The rows of a group lie close to one hidden flat surface of 12 dimensions, which passes through zero. Surfaces can cross.
Known rows, each followed by its group:
[ 14  40  25   5 -42  -8 -29  -8 -25 -41 -36  52 -59  -8  55  39  46  20
  36  29  20]
Z
[-25  -8 -37   4  43   7 -49  34  -9  10  23 -13  -1  49  47  23 -18 -13
   3  21  15]
A
[-39   5  10  12   4 -21  -3  13  67  36  14 -39 -11 -66  16   7 -24  27
  20 -21  -8]
A
[ 17 -17  10  21 -11  61  44 -41 -28 -49 -15  -6 -29 -51  -9  29  -7   9
  -2  28 -63]
Q
[-57  35  -4 -38  -1   1  18 -75  64 -36 -19 -19   4 -60  31   9  -9 -35
 -32 -17  33]
Z
[-11  76  16 -54  38 -19  22 -48 -44  -4 -11 -14  10  25 -51   7   6 -56
 -13   2  -1]
Y
[-19  34  35 -23  35   9  20 -28  34 -11  24 -14  -5  32 -49   3   4 -41
 -11  34 -48]
Z
[ 13 -16   3 -63  43  10 -17  -5 -15   8 -35   6  72  69 -46  23   1 -35
 -26 -43   7]
Y
[-14 -17 -84  38  30 -31  42   0  18 -21  12 -32  56  16 -28 -63 -36   9
 -25   7 -33]
Z
[ -7  -2 -59 -33   5   1  24 -44  15  31 -40  19  23  39 -34  40 -31 -67
 -25 -30  10]
Z
[ 56  -2 -36  -2 -29 -14  36   8   8 -17  -9  30  12  21 -45 -32  -7 -20
 -23  52 -29]
Z
[-40  40 -47 -69   6 -18 -31 -18  40 -32 -16  31 -11 -20  -8  28 -40  25
 -51   5  -1]
A
[ 34  -9  -3 -33   8 -45   8 -16  50 -13 -58  14  49  -3   8  46  -2   3
  14   2 -31]
A
[ -1 -18   5  42 -33  15  30 -56   9  52 -18 -26 -24  16  -5  39 -22 -54
   0 -32  33]
Y
[-38 -27 -36 -52  52 -11  -2  19   4  25  41 -55   2 -10   1  27 -35  24
   5  52 -54]
A
[-16   1 -12 -18   6  58  -5 -52   0 -68 -64  37  26  25 -37  17  11 -24
 -40 -21 -10]
Y
[ 30 -18 -31 -17 -25 -31  -2   9 -40 -18 -41  23  17  38   1  21   6  35
   5 -11  24]
A
[ 19 -14 -30   6 -15 -62  12   9   7  35 -49  16   8   8 -12  44  -7  44
  43 -21 -31]
Z
[ 38 -11  31  11 -36 -74 -19  -7  69  15 -35  18   8  30  40  40   2  21
  19  -9  23]
Q
[ 20 -22  18 -54   5  20  -9   0  20  39  -6  -7  11 -71  10  16  -6 -14
   4  16 -25]
A
[ 36 -18  17 -25 -34  47  -7 -20  34  -9 -15  14   9 -30   7  -1 -17 -47
 -57  -3  40]
Z
[-27 -17 -33  -9  24  39   1 -24   2 -17  32   8  38 -28   2 -68 -22  -9
 -69 -48  34]
Y
[ 50  19  53 -32   2  17 -24   4 -48  12  41   2  -7 -18   9 -56  26 -44
 -18  60  15]
Y
[ 16 -47  27  -3  15  48 -55 -45  22  11 -13  -7  16 -48  19 -11 -16  -7
 -28  33 -45]
Y
[  8  30  43 -23 -35  20  23  11  36 -32  15  -9 -11  -8 -80 -32  -8 -13
 -54  11   4]
Q
[ 30  -9  28 -18  -8  24 -14 -13  49 -41   4 -24   8  -1 -30 -12 -27 -14
 -58  74 -36]
Z
[ 11 -41 -16  12 -35  -2 -14 -12  56  10 -71  -1  39 -10  17  20   3 -16
  11 -18  14]
Q
[-46 -11 -40 -14 -10   9   4 -25 -55  25  14 -33 -17 -43   2 -38   6   7
   0   5  21]
Z
[ 26  27  21  23   8 -54  19 -67 -36  54  -3  -4 -15  43 -47  24 -36   5
  -7 -36 -18]
Y
[ 15  -2   8 -51  -6   5  40  19  50   0  11   0  20 -57 -25 -30  19 -32
   4  41 -34]
Q
[ 22  39   5 -37  15 -38  35 -18 -25  -2  16   2  17 -35 -45 -36 -12  13
 -23  -5 -20]
Y
[ -7   8  -8  15 -21   4  12 -73   0   6 -15  -8 -16 -78   1 -17 -29   9
 -29  -8  -9]
Y
[-20  80  11  29  -2 -44  33 -27  11 -15 -28   4  -9 -62 -23   7 -21  31
   2 -76   3]
A
[ 85  12  25 -29  24  11 -31 -34 -91   8 -46  20  33  12 -23 -14  21 -53
  -6  45 -31]
Y
[-26 -15 -28  34 -15 -26  21 -42  55 -35 -38   0  -6  26 -29  21  -6  38
  12  27 -69]
A
[ -9 -11 -35 -23 -22  -7 -40 -21 -36  82   5  32 -37 -26  30  11 -21   4
  -7 -27  44]
Q
[ 20 -19  12  23  29  10   2 -51  24   7 -33  13  38  37   2   9  17 -55
  16   9 -43]
A
[ 22  26 -14  -6   2 -42  28 -16   4  17  -4  36   6  84 -36  -1  19 -51
  14  24 -14]
Z
[ 17  -3 -43  24 -18  -3  41 -10  -9  -6 -14  46  -7   8   7   3   8 -13
  13 -12   1]
Q
[  0  -5  41  -8 -21  -4 -37 -15  74  25   8  32  -1  38 -15  -8  -7 -14
 -41 -27  33]
Q
[ 16  14 -19  30  16  -3  23 -25  17 -28 -20  -8  20 -59  14 -27  -1 -20
  13  46 -58]
Y
[ 38 -45  -5 -48 -13 -15  60  45  69 -15  -2 -16  61  12 -51 -23  13 -22
   2  48 -44]
Z
[ 19  42   9 -22 -14 -12  19 -41  35 -12  16  30   4  22  -1 -35  10 -79
 -43  14  45]
Z
[ 60 -12   1  -6  -7 -46  38  -1 -20  29 -50  11  24  20 -62  46 -14  27
  26 -16 -60]
Y
[ -2   4  31 -25   4  67  -7 -16  -8 -12 -13  -6 -15  19 -26  22  20 -68
  -8  39 -12]
Y
[-33   0  52 -14 -46  40 -69   0  17 -27 -41 -23   4 -29 -38 -50  32  15
 -34   0  40]
Q
[  6  -9  36 -25  33  37 -27  42 -49  13  68 -16 -15  24  -9  -9  -5   4
 -19  16   1]
Q
[ 31  11   4 -18  -1 -20  71  30  21 -14  52  10  13  16 -11 -19  -4 -16
 -21 -15  22]
Q
[ -3  -3  24  45  25 -23  48 -36  -8  -3  14 -53  11  26  -6  -4  10  -4
  36  18 -44]
A
[-18 -52 -42 -48  20  52  31  18  -9  40  18   5  12 -69 -41   5 -28  23
 -11 -28 -52]
Q
[-12   3 -34  21  11 -48  26 -10 -25   2 -21  -8  12  21 -23  16 -13  48
  23 -31 -26]
A
[-30  -9 -22  52  24 -24 -18  -7 -40  15  13 -30   0  35  14 -30   9  21
  29   6  -2]
Z
[ 46  -6 -39  32 -52 -10  29 -30   8  18 -26 101 -33   9  38  10  25 -33
  24   4   9]
Q
[ -9  38 -19  -8  20  31   8 -20  -8 -11 -31 -27   7 -89  46  41 -39 -41
 -17 -43  38]
A
[ 29 -22 -49 -14 -16  18   1 -20 -59  58 -22 -15 -27 -61  46  38 -25 -38
  15  33   6]
Q
[ 49 -33  43 -38 -40 -17   7 -24 -16  -5 -12  -3  10  13   8  -9  36  -1
  -2  37  15]
A

New rows. What belongs after each?
[ 13   2  34  66  -9  19  28 -29 -17  58 -16  36 -11  -9  -3  14  18 -25
  42 -91   4]
Z
[-10  47 -62  33  21  68  -8  34 -55 -57 -12  24 -27   1  22  34 -30 -27
 -19  -6  21]
A
[ -1  -9 -10  22 -41  -5 -57  27  -3  -3 -71  28   1  13 -13 -11  41  30
  33   9   4]
Q
[ 27   3  63 -48 -35  54 -32 -22  -9 -39   2  32 -27 -45 -17 -27  28   2
 -40  49  -8]
Y
[  8  15 -16  17 -26  -3  31 -17  -9  -4 -17  45  -4  -4  27 -10  35 -35
  22 -26  40]
Z
[  5  -6  54   1 -14  24 -42 -47  65 -34 -44  -1   1  -3  35  25  26 -36
   1  46 -10]
Y
[  25  -11  -23   27   46   39  -15   13 -106   58   11   -2  -16   64
  -41   20  -19  -26   17   14  -48]
Y
[-51   3  18   7   8  71 -29  18  12 -25  25  -7 -58  16   1  29  15 -14
   9  45 -24]
Y
[ 89 -60  10  33 -70 -12  28  20  25  11 -21  11  34 -27  -9 -53  12   4
  -2  23   0]
Z
[ 27  35  43 -45  21   6 -36 -35 -54 -30 -23  37  -8  19 -59   2  10  20
 -26  28 -54]
Y
[-84  17 -20 -30   0 -14  -7  11  28 -20   1   0 -27  11 -16  40 -11  64
  -5 -54  21]
Y
[-51  64   0  -6  57 -59  -4 -32  84 -45   4  -5  31  50  44  24  -9 -27
 -11 -26  23]
Z
[-16 -24  31  -2  26  37  30 -44  40 -28  34  -2  21  -5  26  -8   4 -18
 -26 -30   0]
Q
[-63  -5  -8 -55  12  25 -17  24  46 -43  16   9  21   4  -5 -11   6  23
 -38 -38  33]
Y
[-24 -16  -2 -21 -36  -5   6 -23  11  20  20  28   8   9 -58 -70  11  18
 -46 -50  40]
A
[ 14  16  53 -58  -6 -49  -2   8   7  -3  19  37  16  80 -55   4   6  41
 -36 -58  34]
Y
[-30 -36 -32  29  18  41  63  32 -27   2  48 -91  -3 -38   8  -5 -24  -4
  13   7  -8]
A
[-10  42  11 -55 -10 -19  25  55 -15  -5   6 -16 -23   9 -13  23  35 -18
  36  25  27]
Y
[ 40   4  36  24   9  31  25  50  32  -1  10   2  43 -19  24 -18  18 -64
  12 -31  33]
A
[-38  21  -4 -28 -12   6  34 -53  25  -1  -3   5   7 -35  36 -19  30 -64
  -7 -37  69]
Z
[-20 -39 -46  31 -56  36 -48 -20 -39  16 -40  43 -67  -5 -21  18  -3  59
   4  22 -29]
A
[ 23   3   1 -85   1  -4   7  11 -43  31  -6 -13   6 -90  -1  21 -17  19
  -7 -14   4]
A
[-29  -1   3 -23  32  43 -46 -37 -27   6  21  -4 -15 -51  -9 -27 -26  21
 -44  14 -30]
Y
[  6 -26  -6   1  -8 -19  -6  68 -32  42  41   6 -27   9 -10   6 -13  70
  19 -14  -3]
Y
[  9  -8   3 -37 -38  54  -3 -11 -52  37 -10  22 -43 -61 -18  21  -2  -4
 -10 -15  17]
Z
[ 22  11  48  26 -36 -31 -15  13  16  39  45 -26 -38  -1  73 -22  21 -33
  24  35  66]
Y
[-47  -4  62 -25  25  25   7  30  27 -18  46 -47   9 -49  34 -18  37  14
  26 -15  15]
Z
[ -9  15 -18   3 -15 -26   6   4 -41  48   9 -28 -32 -39  22   5  -9   3
  21  -5  33]
Y
[  3 -29  14  29  20 -29 -29  51 -27  55  38 -22   0  51  28  -8  18  22
  45  -7  13]
A
[ 25  -5  50  54 -31  24   0 -84  31  -8 -58  13  -7 -16  14   3  29 -47
  10   8 -11]
A
[ 25 -17  -1  43  10 -24  16  39 -11   0 -23 -60   3 -16  61  62  -7  22
  69  20 -19]
A
[ 40  -3   0  -7 -28  -3  40 -42  14  34  50  53 -30   9  47   9 -19 -51
 -35 -27  59]
Q
[-35   3 -62  53  17  -2  -2  38  14   0 -24   5  -9 -11   2  41 -37  38
  32 -30 -35]
A
[ 27  -2 -23  -7 -12 -40   2  19  16  -6  14   6  24  14  10 -41  -9   2
 -21  15  27]
Z
[-23  13   2  31  18  24 -38  -3 -53 -13  38 -21 -32 -18  15 -35 -16  31
 -22  15   3]
Z
[-20 -10 -55 -35 -31 -30 -14  15  10  45 -47  -1  31 -57  10 -28  16  -6
  18 -19  46]
Q
[-31  29  52  21  54   6  15  -4  28   0  37 -28  -1  -5 -25   1 -12  10
   7 -28 -46]
Z
[ 46 -19 -28   9   7 -17  11  42 -36  28 -13 -30   2  16   7  60 -37   5
  26  24 -22]
Q
[-10  16  -9 -11  29 -25 -47  31 -29  24   9 -24   3   0  56  -2  13 -12
  32  23  32]
Y
[-31  35 -39  18  36 -39  -3 -55   7  27 -16 -37  -4   2  19  32 -47 -28
  -2  -6  -4]
Q
[ 29  29  19  18  10 -18  43  52   6 -19 -12 -33   5 -59  22  41 -10  17
  46  -3 -23]
A
[-25 -22  41 -19  20   7 -12 -23  77   9  24 -12  24  44 -16  12 -17 -13
 -38 -33   5]
Y
[ -4 -38 -32 -57  -2 -17 -31 -12  14   3  -9   0  27  36  26  10  -8   1
 -27  12  34]
A
[-41  21   3  24  24  50 -21  -3  65  24  14  18  -6 -35  -9 -20 -15 -51
 -20 -29  -9]
A
[-18  39 -10 -28 -27 -33  25 -28  18 -32 -46  -1  -1 -43   1  12  11   8
   5 -10  18]
Y
[ 29 -29  30 -40 -39 -26 -25 -12  47  16 -33 -11  12  -4  10  25   2   2
  -3  33   9]
Z
[ 24  11  32  26  32  37  12   4 -18   0  22  17  -2  25 -26 -17  24 -45
  16  24 -51]
A
[ -7   8 -25   8 -29  16  11 -40   5  18   5  69 -34  -7  -1 -16   5 -24
 -19 -23  17]
Q
[-63  14 -68 -71  11 -34  74  21   5 -40  16 -25  17 -24 -15 -26  38   5
  31  40 -16]
Z
[  7  -6 -26 -49  -4  22  77 -13   1   4  36 -36  29 -73  20 -32 -14 -62
 -36 -14  54]
Q
[ 25 -14  11 -11  20 -28 -29  13  -1  77  24 -15  20  29 -35   0 -50   6
 -30 -30   0]
Z
[  0 -15   0  50 -23  25  -5  17  45 -36 -16   7 -11   7  54   5  29 -23
  30  41   4]
Y
